The rows are grouped in 4 ways, from coarse to fine. Each group lies inside one group of the grouping before and may be the whole of it. The rows also spread widely along 14 directions, which tell nothing about the answers.
(in the rows, 128 means zero)
Some rows, each with its group in each grouping after it:
[180 167 148 108 124 133 132 152 126 158 101  91 125 119 129  87 133 115
 139 108 105 108 191 173  95  69  88 124 144 127 131 123 128] -> z_177 Potal lumap z_53
[167 192 123 138 130 154 153 162 119 139 128  54 104 125 144  79 112  98
 119  86 102  91 181 155  86  82 104 134 150 139 165 149 133] -> z_445 Luza bek z_927
[ 99 100 150 124 181 171 215 157 119 145 135 120 149 172 156  94 160  86
 126 147 142 130 197 145  94 122  94 129 126  89  96 106  87] -> z_177 Potal lumap z_716
[117  70 162  99 172 152 150 158  96 129  80 159 149  99 122  62 164 159
 160 129 146 147 164 141 121 128  98 117 121  50  68 133  87] -> z_177 Potal Lipid z_242
[106 151  93 186 132 139 189 166 148  91 139  77 136 138 156 106 111 120
 108  91 139 110 142  98 116 121 150 140 108 166 128 150 101] -> z_177 vomir Rigu z_648
[162 131  84 136  74  81 112 120 152 115  84 151 145 146 171 120 146 125
 126 119 128 158 141 135 116 109 122 123 122 138 141  91 135] -> z_177 Lizo lelo z_323
[ 99 123 105 157 137 163 138 175 172  75 130 150 124  52 147 132 123 119
 134 166 143 125 143 127 160 140 173  83  91 174 100 168  67] -> z_445 lef Netu z_652
[131 106 149 112 158 174 176 106  93 147 147 130  81 115 134  78 129  94
 139 158 123  98 156 124 109 138 120 132 133  89  99 172  58] -> z_177 vomir gel z_696
[159 187 154 116 160 144 118 148 102 174  86  88 119 114 107 104 127 106
 138  85 130 112 167 159 114  96 108 139 102 120 110 132 141] -> z_177 Lizo nenem z_625
[161 125 160 106 114 122  98  55 126 183  95 213 100  90 104  95 118 109
 139 185 115 108 127 179 149 105 123 152  82 163 114 157  86] -> z_445 lef Netu z_826
[166 169 106 139 120 142 124 137  66 115 120  98 108 117 131 112 149 120
 134  92 100 127 115 114 119 157 145 161 110 102 109 150 114] -> z_177 Lizo nenem z_509
[179 106 162 114 153 124 107  83  56 208 142 165 112 134 108 100 128 109
  92 145 118 136 138 146  85 149 121 178 134 104 124 155 125] -> z_177 vomir gel z_835
[153 119 112 121  47  84 121 116 155 111 125 133 169 133 143 103 117 168
 136 114  99 116 136 131 140  93 150 122 143 190 175 118 132] -> z_177 Lizo bis z_656
[114 170 143  99 138 126 116 160 105 140 107  95 157 164 175 104 130 106
  91 124 101 113 187 190 127  85 113 111  90 150 152 124 194] -> z_445 popo supu z_808
[129 106 140 111  62 130 175 177 128  77 168 119 211 152 141  95 172 207
 123 119  74 122 150 117 155 158 126 156 162 129 126 131 135] -> z_445 Luza bek z_913
[160 136 164 100 112  94 124 106 111 179 114 117 130 124 106  90 149 164
 118 140 118 121 160  99 159  88  88 148 116 137  77 142  96] -> z_177 Lizo lelo z_176
[142 168 134 146 138  91 129 107 124 165  66 113 109 144 152  70 117 111
  92 125 138 114 160 152 123  53  78 156  63 156  98 148 123] -> z_177 Potal Lipid z_75
[167 168 135 103  75 131 104 154 100  90 116 125 148 108 164  89 138 146
 117 155  43  95 157 214 137  99 119 144  94 161 142 169 158] -> z_445 lef neb z_911
[191 171 131 126 109 110 100  96 146 176  62 134  86  72  80  75 107 140
 162  86 139 111 125 118 134  84 106 140 136 132 118 145  90] -> z_445 popo supu z_64
[134 177 111 143 139 147 159 134  66 129 161  79 102 160 147 121 165  92
  94 114  99 128 129  85 134 160 134 164 113 114 103 143 103] -> z_445 Beni gize z_506
[ 97 143 156 129 188 150 170 180  91 148 126  70 144 127 127  85 142 129
 111 124 128 121 189 124 141  80 109 120  93 145 100 139  96] -> z_445 lef neb z_911
[128 127 129 154 169 141 159 171  77 136 138  68 144 122 110  82 118 150
 118  65 131 125 149  97  99 114 145 143 136 128 134 147 109] -> z_177 vomir Rigu z_648
[195 157 151  99  91 137 126 122 154 181 175 110 125 139 132 135 121  98
 107 118 109 100 168 134  84 152 122 138 207 127 164 142 163] -> z_177 Lizo lelo z_176
[132 204 114 163 145 123 151 162  98 137  96  89 151 162 131 130 167 111
 105  91 122 149 140 126 145 121 112 177  63 145  86 106 131] -> z_445 lef neb z_911
[168  91 118 124 100  88  78 121 177 137  66 214 151 100 144 119 136 147
 120 130 168 174 134 144 111 155 117 123 135  99 111 121 154] -> z_177 Lizo lelo z_176
[ 89 155 111 102  94 119  92 146 145  82  99 134 159 153 196 146 134 115
 108 102 127 123 124 150 157 165 171  86  84 134 143 126 213] -> z_177 Potal Lipid z_75
[164 172 125 101  55 109 103  98  79 102  98 120 136 130 141  83 131 154
 148 109  56  86 113 168 155 105 140 163  81 153 143 154 146] -> z_177 Lizo bis z_656
[120 157 157 103 149 162  94 168 140 121 119 133 126  82 164 130 114  95
 102 165 118  95 178 199 133 126 141  88  79 151 110 178 163] -> z_177 Potal lumap z_716
[154 177 166  97  89 137 160  86 184 171  89 128 125 155 104  89 104 119
 163  62 145  70 132 141 124 134 105 158 152 108 134 131 158] -> z_177 vomir gel z_835
[ 73 100 119 150 160 143 147 131 126 124 129 132 142 125 141 106  94 112
 123  90 164 117 119 111 122 141 193 103 106 155 163 143 122] -> z_177 Potal Lipid z_242
[150 134 146 116 130 121 151 148 133 148 113 123 147 156 159 103 154 119
  99 146 126 136 188 152 107 115  76 144 125 106  91 126 138] -> z_177 Lizo nenem z_625
[168 125 112 118  51 100 117 117 148 113 116 181 176 145 157 133 148 128
 138 162  81 135 150 194 126 110 134 141 113 176 151  93 136] -> z_177 Lizo nenem z_625
[190 115 126 118  90  92  68 148  80 143 130 129 163  91 102  96 134 192
 117  94  85 152 137 131 120 107 147 134 165 155 177 129 143] -> z_445 Luza bek z_913
[169 164 139 124  95 176 198 160  94 103 158  78 138 125 107  78 162 158
 158  87  70  91 132 107 125 164 116 187 172  88 109 162  90] -> z_445 lef neb z_911
[151 135 117 160 123 103 140 173 162 108  56 139 166 128 151  84 148 162
 108  85 159 158 146 136 106 131  81 162 114  89  76 133 151] -> z_177 Potal Lipid z_242
[ 76  89 114 133 126 105 143 121 126 127 145 139 158 173 167 113 131 131
  85 124 148 147 134  89 146 142 157 111 114 153 156 115 137] -> z_445 Luza bek z_927
[133  80 146  99 133 126 111  95 109 157  84 212 142 115 118 105 150 124
 160 148 137 150 132 160 130 134 134 124 105 102 110 106  98] -> z_177 Potal Lipid z_75
[177 177 136 146  98 114 122 108 188 164 106 138 113 104 121 117  98 107
 118 131 137  96 152 153 121  97 114 151 113 184 121 152 120] -> z_177 Lizo nenem z_509

New rows, each followed by its group in each grouping:
[119 166 116 103  93 142 120 101 113 107 106 155 115 153 173 123 150  89
 130 137 100 111 119 161 157 160 140 134  74 116 126 131 152] -> z_445 Luza bek z_927
[127  60 160 102 123 103 134  73 126 179 122 199 152 148 124  97 134 136
 123 161 147 140 141 126 131 133 125 139 127 125 123 118 106] -> z_177 Lizo bis z_656
[107 101 132 131 132 172 179 149 146 109 158 156 152 112 137 140 148 106
 153 170 128 121 157 134 141 157 159 116 116 142 101 126  64] -> z_177 Lizo bis z_656
[145 149 154 123 112 145 139 170 104 136 191  99 173 117 103 129 143 154
 108 129  74 110 158 129 149 131 156 149 142 187 137 144 118] -> z_445 Beni gize z_506
[137 141 183  97 144 150 172  47 125 208 119 132  73 146 107  60  93  87
 137 127 145  60 146 131 117 108  97 159 125 111 117 171  94] -> z_177 vomir gel z_835
[132  98 114 128  95 118 104 136 112  93 133 161 149  77 119 127 144 177
 139 136 116 143 103  92 170 166 180 121 109 143 101 153  89] -> z_177 Lizo nenem z_625
[153  86 154  84  96 109 110 160 155 116 134 131 142  86 143  90 141 196
 110 152 123 130 174 100 141 129 103  90 180 100  92 169 123] -> z_177 vomir Rigu z_648
[186 152  90 135  77 126 109 115  79  90  78 149 121 112 147  83 132 127
 162 104  70 120 113 194 101 114 140 162  97 124 150 137 122] -> z_177 vomir gel z_696
[117 110 117 100 121 129 136  98 114 145 133 115 114 163 170  94 109  92
 127  99 134 111 144 120  96 126 153  94 155 114 193 123 148] -> z_177 Lizo lelo z_176
[149 173  79 171 106 118 130 139 125  75  60 115 108  99 150  92 135 137
 142  84 135 128 103 112 140 132 129 156  70 115  83 157 102] -> z_177 Lizo bis z_656
[132 138 142 156 137 123 107 180 146 130 144 126 167  85 121 117 106 154
  78 129 125 123 157 146 138 114 152 133 109 205 133 168 141] -> z_445 Beni gize z_506
[ 96  89 170 102 138 128 156 103 142 156 146 144 120 138 145  74 124 143
  85 159 153 106 152  88 153 146 106 127 131 112  98 179 114] -> z_445 Luza bek z_927
[115 121 129 147 190 144 145 208 151 125  93 135 152 114 162 137 172 107
 102 147 176 178 195 138 112 138  95 102 102  91  47 113 114] -> z_177 Potal Lipid z_75
[122  86 156  75 114 131 157 110 179 158 118 156 134 154 152  85 133 121
 135 127 156 124 167 118 115 138 101  88 196  78 149 114 138] -> z_445 lef neb z_911
[162 175 115 144  85 141 180 157 181 107 130  85 133 130 129 117 141 139
 141  73 135 108 136  80 125 164 116 153 171 105  98 141 116] -> z_177 Lizo nenem z_625
[141 125 153 109 144 118 121 125 173 174 129 125 111 148 186 102 101  87
  54 148 165 115 189 144  81 131  90 108 154 109 133 169 187] -> z_177 Lizo nenem z_625
[153  67 141 128 120 141 170 143 107 127 158 182 179 154 152 105 168 129
 106 176  99 150 165 167  84 161 111 169 149 100 112 123 108] -> z_177 Potal lumap z_716
[119  92 178  99 160 132 160 124 150 192 128 151 147 139 109 118 153 127
 125 149 172 142 177 100 137 138  98 122 143 100  73 112  96] -> z_177 Lizo nenem z_625
[113 110  97 146 149 156 111 188  93  69 138 101 116  46 150  92 113 148
 125 119 115 126 134 113 131 130 187  76 122 145 148 187  93] -> z_445 lef neb z_911
[124 126 142 136 130 161 195 147  97 114 160 114 152 157 149  94 142 121
 112 142  96 102 160 151 112 141 123 170 113 127 108 155 106] -> z_177 vomir gel z_835
[132 158 104 150 103 115 121 153 190 118 118 127 153 140 178 142 106  98
  92 114 144 122 157 156 107 127 146 115 116 176 159 129 180] -> z_177 Lizo lelo z_176
[152 119 113 155 167 136 123 143  67 142  98 135 123  88 110 103 143 118
 148 126 128 156 146 140 111 103 140 139  88 131 106 122  63] -> z_177 Lizo bis z_656
[183 159 131 139 161 171 113 132 114 162  79 179  98  70 107 118 139  67
 162 147 124 137 153 208  94 122 118 145  97 116 109 127  86] -> z_445 lef neb z_911
[154 135 139 116  81  94 161  97 140 135  71 160 152 178 148  78 160 148
 129 130 117 129 146 151 135 111  65 183 100 103  79 114 126] -> z_177 vomir gel z_696
[110 125 117 130 172 169 104 187  57 105 148  94 132  68 112 121 129 143
 133  76 122 138 116  92 136 174 206  93 130 118 147 161 120] -> z_445 lef neb z_911
[162 159 203  42 103 124 117 107 146 200 100 135 146 164 119 107 143 124
 133 120 117  99 185 175 133 116  74 129 151  95 113 114 189] -> z_177 vomir gel z_696
[142 167 143 121  94 181 212 127 153 126 153 110 137 145 123 110 138  92
 178 121  90  68 157 157 121 122 129 154 142 145 130 123  79] -> z_177 Potal Lipid z_242
[184 143 117 154  91 106 124 112 160 137  70 164 140 115 111  87 119 145
 140  74 141 128 109 141 101 134 116 178 134 117 125 133 133] -> z_177 Potal lumap z_716
[189 108 133 122 143 114  49 121 105 183 131 184 120  85 131 143 121  94
  90 161 126 160 155 176  79 135 150 113 139 143 153 137 145] -> z_177 Potal lumap z_53
[128 111 108 164 176 128  79 171  96 117  84 157 143  65 129 119 118 132
 115 114 157 167 133 153 113 134 170 116  70 142 116 146 126] -> z_177 Lizo nenem z_509
[ 91  99 159 129 183 158 144 144  44 158 169 161 186 149 120 152 159 103
 103 175 108 148 154 165 139 156 172 157  53 163 104 116 109] -> z_177 Lizo nenem z_625
[194 157 110 132  33  98  96 164 174  89 120 156 191 110 146 147 146 163
 125 136  77 135 149 184 131 128 138 147 130 185 136 118 161] -> z_177 Lizo nenem z_509
[125 149 132 174 188 157 162 155 163 142  92 124 108 111 141  98 107  94
  95  99 199 123 146 119  91 164 107 157 103  89  72 179 130] -> z_177 Lizo nenem z_625
[114 127 140  87 134  93 114 101 121 180 116  84 113 172 166  90 106 108
  92  99 150 116 169 103 117  84 121  80 144 131 171 122 171] -> z_177 Lizo nenem z_625
[123 135 123 115 136  90  65 107 120 149  82 151 114 131 172 122 122 112
  75 125 161 147 129 123 136 144 134 111  78 117 113 152 183] -> z_177 Lizo lelo z_176
[142 222 112 136 124 148 154 151  79 115 107  26  99 120 114  96 133 121
 164  58  91  86 140 107 147  79 136 137  92 147 115 137  91] -> z_177 vomir Rigu z_648
[ 85  99 181  60 147 158 149 139  99 129 109 143 158 146 153  66 146 138
 136 145 110 103 174 177 148 121 112 106 104  94 122 143 149] -> z_445 lef Netu z_826
[137 130 140  84 101 155 127 105 135 120 142 113  77 112 159  68 105 127
 118 103 126  77 126  96 123 174 132 107 182  70 152 201 151] -> z_445 Luza bek z_927
[166 110 120 123  79 123 119 120 179 134 139 177 141 108 120 126 131 138
 134 114 133 139 122 110 121 171 149 126 193 126 153 122 123] -> z_445 Beni gize z_506
[230 161 124 134  92 141  97 156  97 136 145 123 128  62 104 121 132 131
 143 140  61 118 160 184  91 107 137 154 151 163 142 151 100] -> z_177 Lizo nenem z_625
[162 153 138 105 123 174 141 148  87 129 169 131 130 137 154 150 171  73
 122 169  73 120 167 178 104 166 134 141 127 110 112 130 121] -> z_177 Potal lumap z_53
[136 214 157 141 119 106 146  81 151 204  85 100 132 168  79 112 106 115
 132  40 157  88 109 103 153 105 124 186  89 173 119 117 144] -> z_177 Potal Lipid z_75
[104 146 104 136 134 114 144 180 119 102 115  86 161 163 174 138 171 129
 100 108 139 163 161  95 144 137 127 110  98 121  92 101 141] -> z_177 Lizo nenem z_509
[ 87 104 149 122 178 151 147 167 119 138 158 112 144 127 152 125 135 113
  89 141 152 131 171 108 128 148 147  95 119 127 105 149 123] -> z_177 Potal lumap z_53
[149 167 116 137 130  95 107  92  81 152  69 150 116 176 170 109 153  90
  83 135 125 148 130 161 120 126  97 182  41 112  88 128 158] -> z_177 Lizo nenem z_509
[147  97 147  92 137 110  66  95  96 170  69 194 122  86  99 107 132 141
 156 126 144 154 126 146 141 123 144 106 103 109 113 120 115] -> z_177 vomir gel z_696
[109  74 194  81 134 138 181  76 105 192 168 147 148 169 124  69 120 126
 119 168 115  84 172 136 126 107 115 146 136 140 138 147 101] -> z_177 Lizo lelo z_176
[174 144 143 105  79 137 165  88 169 158 145 138 110 148 147 102 125  93
 134 151 108  85 163 147 103 123 100 148 165 127 137 141 111] -> z_177 Lizo lelo z_176
[118 130 130  84 114 122  81 123 102 119 113 144 122 116 166 113 136 123
 111 145 106 126 138 146 156 134 152  87 101 132 141 150 157] -> z_445 lef Netu z_826
[172 105 171  80  78 104  76 109 143 170 125 187 170  91  96 120 122 160
 144 155  94 115 154 181 142  97 145 114 141 183 155 121 133] -> z_177 Potal lumap z_716
[ 88 115 145 121 173 155 154 107 142 145  77 169 116 137 146  94 123  84
 137 117 181 117 135 146 122 150 127 123  81  87  98 136 124] -> z_177 Potal lumap z_53
[126 156 165  89 129 149 184 121 135 166 114 130 149 208 163 118 162  71
 127 151 115 112 200 192 113 112  75 144 108 107 104  88 147] -> z_177 vomir gel z_696
[ 77  67 153  87 148 131 125  96  65 148 143 158 151 149 142  96 127 124
 123 147 116 120 135 136 144 123 175 100  93 142 156 128 118] -> z_177 Potal lumap z_716
[188 167 105 159  97 113 105 172 167 110 109 116 133  79 139 129 126 140
 111 115 128 135 152 133 115 127 124 136 133 152 107 154 129] -> z_177 Lizo bis z_656
[171 145 158 131 133 109 146 127 112 180 116 131 146 143 105 113 169 144
 102 137 131 148 158 110 133 130  77 189 113 112  50 129 103] -> z_177 Lizo nenem z_625
[156 132 135 100 140 120  90 139  83 131  47 153 130 110 143  85 157 133
 144 123 121 151 156 182 119 108  98 128  82  78  92 123 140] -> z_177 Lizo nenem z_509
[120 129 145  95 131 149 114 148 119 143 193  78 111  97 120 122 114 137
 107  99 123 104 141  59 147 158 180  76 192 139 162 168 129] -> z_445 Beni gize z_506
[125 147 148 177 152 174 220 190 173 123 166  90 157 128 126 108 127 127
 101 107 150  98 164 105 104 163 114 176 146 131  80 174  99] -> z_177 Potal Lipid z_75
[131 121 126  88  46  98 119 112 146  94 130 147 166 185 195 107 132 151
  92 115 100 113 128 142 129 172 136 132 146 113 159 144 216] -> z_177 vomir gel z_696
[117 156 151  55  90 129 148 127  89 110 105  83 136 178 169  58 160 143
 141 108  68  91 166 150 157  88  93 115 123  98 138 123 156] -> z_445 Beni gize z_506
[136 119 128 167 144 116 167 173  80 141 143 122 206 160 107 133 177 159
 106 114 118 174 149 112 127 140 130 191  99 148  86  93 102] -> z_177 Lizo nenem z_625
[ 95  95 135 117 151 171 147 110 119  99 102 163  84  75 139  60 118 134
 145 127 155 101 100  97 149 182 147 119 108  67  89 209  82] -> z_445 lef Netu z_826
[128 153 120 122  80 120 137  94 140 116  91 130 139 150 148  78  96 127
 147  77 116  80 113 156 127 113 149 148 100 152 174 142 160] -> z_177 Lizo lelo z_176
[146 126 123 115  71 101 133 156 170 129 162 116 180 135 144 151 146 146
 121 148 103 135 180 120 145  99 142  98 156 198 146  95 117] -> z_177 Lizo lelo z_176
[154 127 134 100  92 118 149  83 148 157 121 143 107 147 142 104 140 107
 141 145 126 114 150 115 129 120 106 127 146 115 116 120  95] -> z_177 Lizo nenem z_625
[143 103 163  89  94 134 154 132 103 143 158 127 180 134  96 101 151 170
 159 116  85 111 151 127 141 121 144 135 162 142 141 110 101] -> z_177 Potal lumap z_53
[139 172 116 136 147 138 111 124 179 133  73 130  70 113 173 112 102  77
  98  97 188 116 135 123 100 166 112 115 117  74  98 175 169] -> z_177 vomir Rigu z_648
[151 102 153  95 146 152 127 111 158 169  70 194 120 102 127  95 126  91
 172 141 159 127 171 190  93 118 105 108 132  84 123 112 114] -> z_177 Lizo lelo z_176
[184 180 113 179 151 112 109 145  84 158  77 122 131 119 117 107 138 113
 101  86 128 153 132 157  89 113 111 195  79 133 100 134 132] -> z_177 Potal Lipid z_242
[141 103  94 186  79 123 165 142 125  84 171 140 185 120 126 112 113 164
 126 110  98 120 107 119 118 148 193 175 129 200 167 146  93] -> z_177 Lizo bis z_656
[132 173 148 116 105 139 162 120 118 126  80 117 154 154 115  81 135 143
 161  69 115  91 123 150 144 130 116 181  87 112 106 133 145] -> z_177 Lizo nenem z_625
[168 132 100 119  98 145 101 142 152  93  80 158 111  75 153 105 121 113
 170 111 126 124 138 172 100 137 145  97 139 100 145 137 127] -> z_177 Lizo nenem z_509
[150 149 156 108 125 129  92 138 142 148 126 150 128  92 137 141 137 124
  96 167 129 121 157 142 149 151 125 128  99 138  77 170 141] -> z_177 Lizo lelo z_176
[172 121 121 111  79  95 141 134 116 125  98  97 157 154 141  54 136 179
 136  63 109 126 147 116  97 101  98 148 177  95 156 122 151] -> z_177 Lizo lelo z_176
[160 148 115 144  93 106 111 138  96 118  84 147 167 117 115  92 145 164
 140 102  90 139 127 169 140  96 129 169  83 164 137 114 123] -> z_445 Luza bek z_913
[109 132 148  88 101 144 163 163 149  96 140  99 151 146 156  91 154 161
 119 106 116 106 154  96 158 161 115 114 162  90 107 150 148] -> z_445 Beni gize z_506
[155 181 127 113 104 116  89 124 106 136 106  98 107 103 129  91 113 131
 123 100  93 100 137 142 147  84 139 120 110 168 154 152 139] -> z_445 Beni gize z_506
[101  91 148  77  93 139 123  83 131 125 136 166 134 136 147  75  96 130
 141 118 110  84 120 151 139 138 172 100 147 139 202 149 152] -> z_445 Beni gize z_506
[ 96 124 191  97 167 195 171 165 125 134 170  97 146 128 146  87  99 118
  97 118 132  62 172 153 106 176 137 132 140 100 126 207 176] -> z_177 Lizo nenem z_625
[114  76 122 143 150 126 187 150  95 114  91 148 170 160 141  72 166 154
 136 111 145 166 151 123 109 131 101 156 113  75  86 103  90] -> z_177 vomir gel z_835
[152 143  93 165 128 115 131 201 157  98 124 123 147 119 186 139 167 120
  68 159 133 178 178 128 113 138 102 123 124 133  86 133 128] -> z_445 lef Netu z_826
[ 96 105 130  98 145 182 130 155 122  91 133 168 125  94 154 139 162 110
 144 150 136 139 128 119 153 215 167  87 122  70  95 149 115] -> z_445 lef neb z_911
[124 163 116 134 103 125 170 148 136 101 130 110 153 193 210 120 159  95
  76 156 104 119 173 161 118 135  94 158  86 128  99 136 161] -> z_177 Lizo lelo z_176
[ 87  78 127 129 173 171 115 143 117  97  87 196 139  84 144 102 106 114
 149 119 162 129 120 176 111 175 182 103  82  96 131 157 135] -> z_177 vomir Rigu z_648
[ 87 153 132 104 127 114 153 136  55 129 150  45 140 175 158  84 143 136
 101 117  78 105 161 102 170  65 139 110  88 182 150 131 117] -> z_445 lef Netu z_826
[139 100 150  79 111 153 127 139 112 111 143 172 135 122 154 111 177 135
 119 170 100 138 149 137 141 191 117 125 149  65  90 149 127] -> z_445 Beni gize z_506
[104  78 169  85 146 134 124 168 133 123 149 120 140  94 160  90 134 162
  91 174 132 117 189 114 145 120 117  70 140 117  91 180 118] -> z_177 Potal lumap z_716
[107 139 128 148 166 193 151 177 132 108 122 152 159 103 127 147 131  84
 153 110 141 122 141 180 111 175 179 126  90 132 121 126 125] -> z_177 Potal lumap z_53
[154 150 119  77  89 165  91 104  78 115 123 155 112 108 123 123 143 100
 186  99  72 110 104 165 136 166 188 110 140 105 181 117 136] -> z_445 Beni gize z_506
[146 143  71 160  85 122 110 148 187  70  60 157 130  75 145 115 113 129
 174  79 148 134 111 146 123 123 166  98 113 146 145 118 113] -> z_177 Potal lumap z_53
[106 123 153 144 171 186 168 192 152 120 150 121 159 100 126 121 119 119
 119 103 156 109 155 133 105 183 155 128 140 113 108 167 134] -> z_177 Potal Lipid z_242
[118 102 121 125 118 138 113 173 114  94 142 134 179 110 148 118 109 147
 122 107 110 125 145 166 113 140 188 100 129 161 179 140 162] -> z_177 vomir gel z_835
[177 153 128 129  95  78  89  93 146 182 115 151 117 116 117 124 129 135
  93 145 129 140 135 104 148 110 113 144 128 167 113 135 115] -> z_445 popo supu z_808
[160 149  98 155 108 143 109 152 117  87 102 134 125  70 147  99 104 117
 148 131  91 105 144 200 107  92 161 127  83 180 153 159 107] -> z_177 Lizo nenem z_509
[ 95 191 134 123  95 165 188 204 183  67 134  60 175 137 147 118 142 157
 137  65 119  85 146 104 172 161 139 122 134 134 111 148 161] -> z_445 lef neb z_911
[127 157 138 118 164 181 136 139 136 151 143 130  89 106 132 142 138  64
 124 134 147 120 150 120 127 177 143 109 135 101 104 146 110] -> z_445 Beni gize z_506
[128  52 152 110 114 154 120 129 152 116 156 202 150  73 136 101  92 142
 130 173 123 105 148 176 110 155 175 101 151 150 159 179 117] -> z_177 vomir gel z_696
[122 177 127 117  91  99 129  91 131 148 105 111 120 165 142 106 134 125
 113 103 121 108 126 104 172 109 120 141  91 157 128 124 138] -> z_445 Luza bek z_913
[135 153 133 125 138 130 149 100 135 165 123  97  91 155 149  94 107  93
 101  92 157 101 138  94 104 142 117 138 140 102 129 159 143] -> z_177 Lizo nenem z_625
[180 211 118 142  95 133  93 134 136 149 119 121 119  88  95 157 133 108
 142 104 102 117 127 144 152 124 154 143 104 188 133 122 118] -> z_445 Luza bek z_913
[157 113  93 152  82  86 130 120 109 132 178 101 146 147 140 124 126 151
  91 106 108 143 122  64 116 133 167 140 168 174 169 129 113] -> z_177 Lizo nenem z_625
[127 150 156  98 147 127  99 133 161 168 104 137 121 126 159 137 127  90
  93 144 163 124 177 145 130 137 113  96 106 119 101 142 171] -> z_177 Lizo lelo z_323
[120  88 142 166 157 132 128 171 152 138 156 159 159  74 104 127 128 171
  80 134 172 156 133  75 144 185 153 140 133 145  86 173 102] -> z_445 Luza bek z_913
[159 143 190  89 126 118  88 117 139 212 162 144 156 142 130 143 108 102
  67 159 119 104 185 179 109 128 126 135 135 174 153 149 199] -> z_177 Lizo lelo z_323
[145 160  97 148 111 126 129 189 192 109 106  92 151 105 149 134 112 116
 138  84 146 130 175 142 105  95 145  81 149 169 160 105 141] -> z_177 Lizo nenem z_625
[157 156 135  85  91 100 106 113 113 139  69 116 115 135 136  75 159 160
 137  91 117 131 137 109 156 111  84 128 128  80 106 124 142] -> z_445 Luza bek z_913
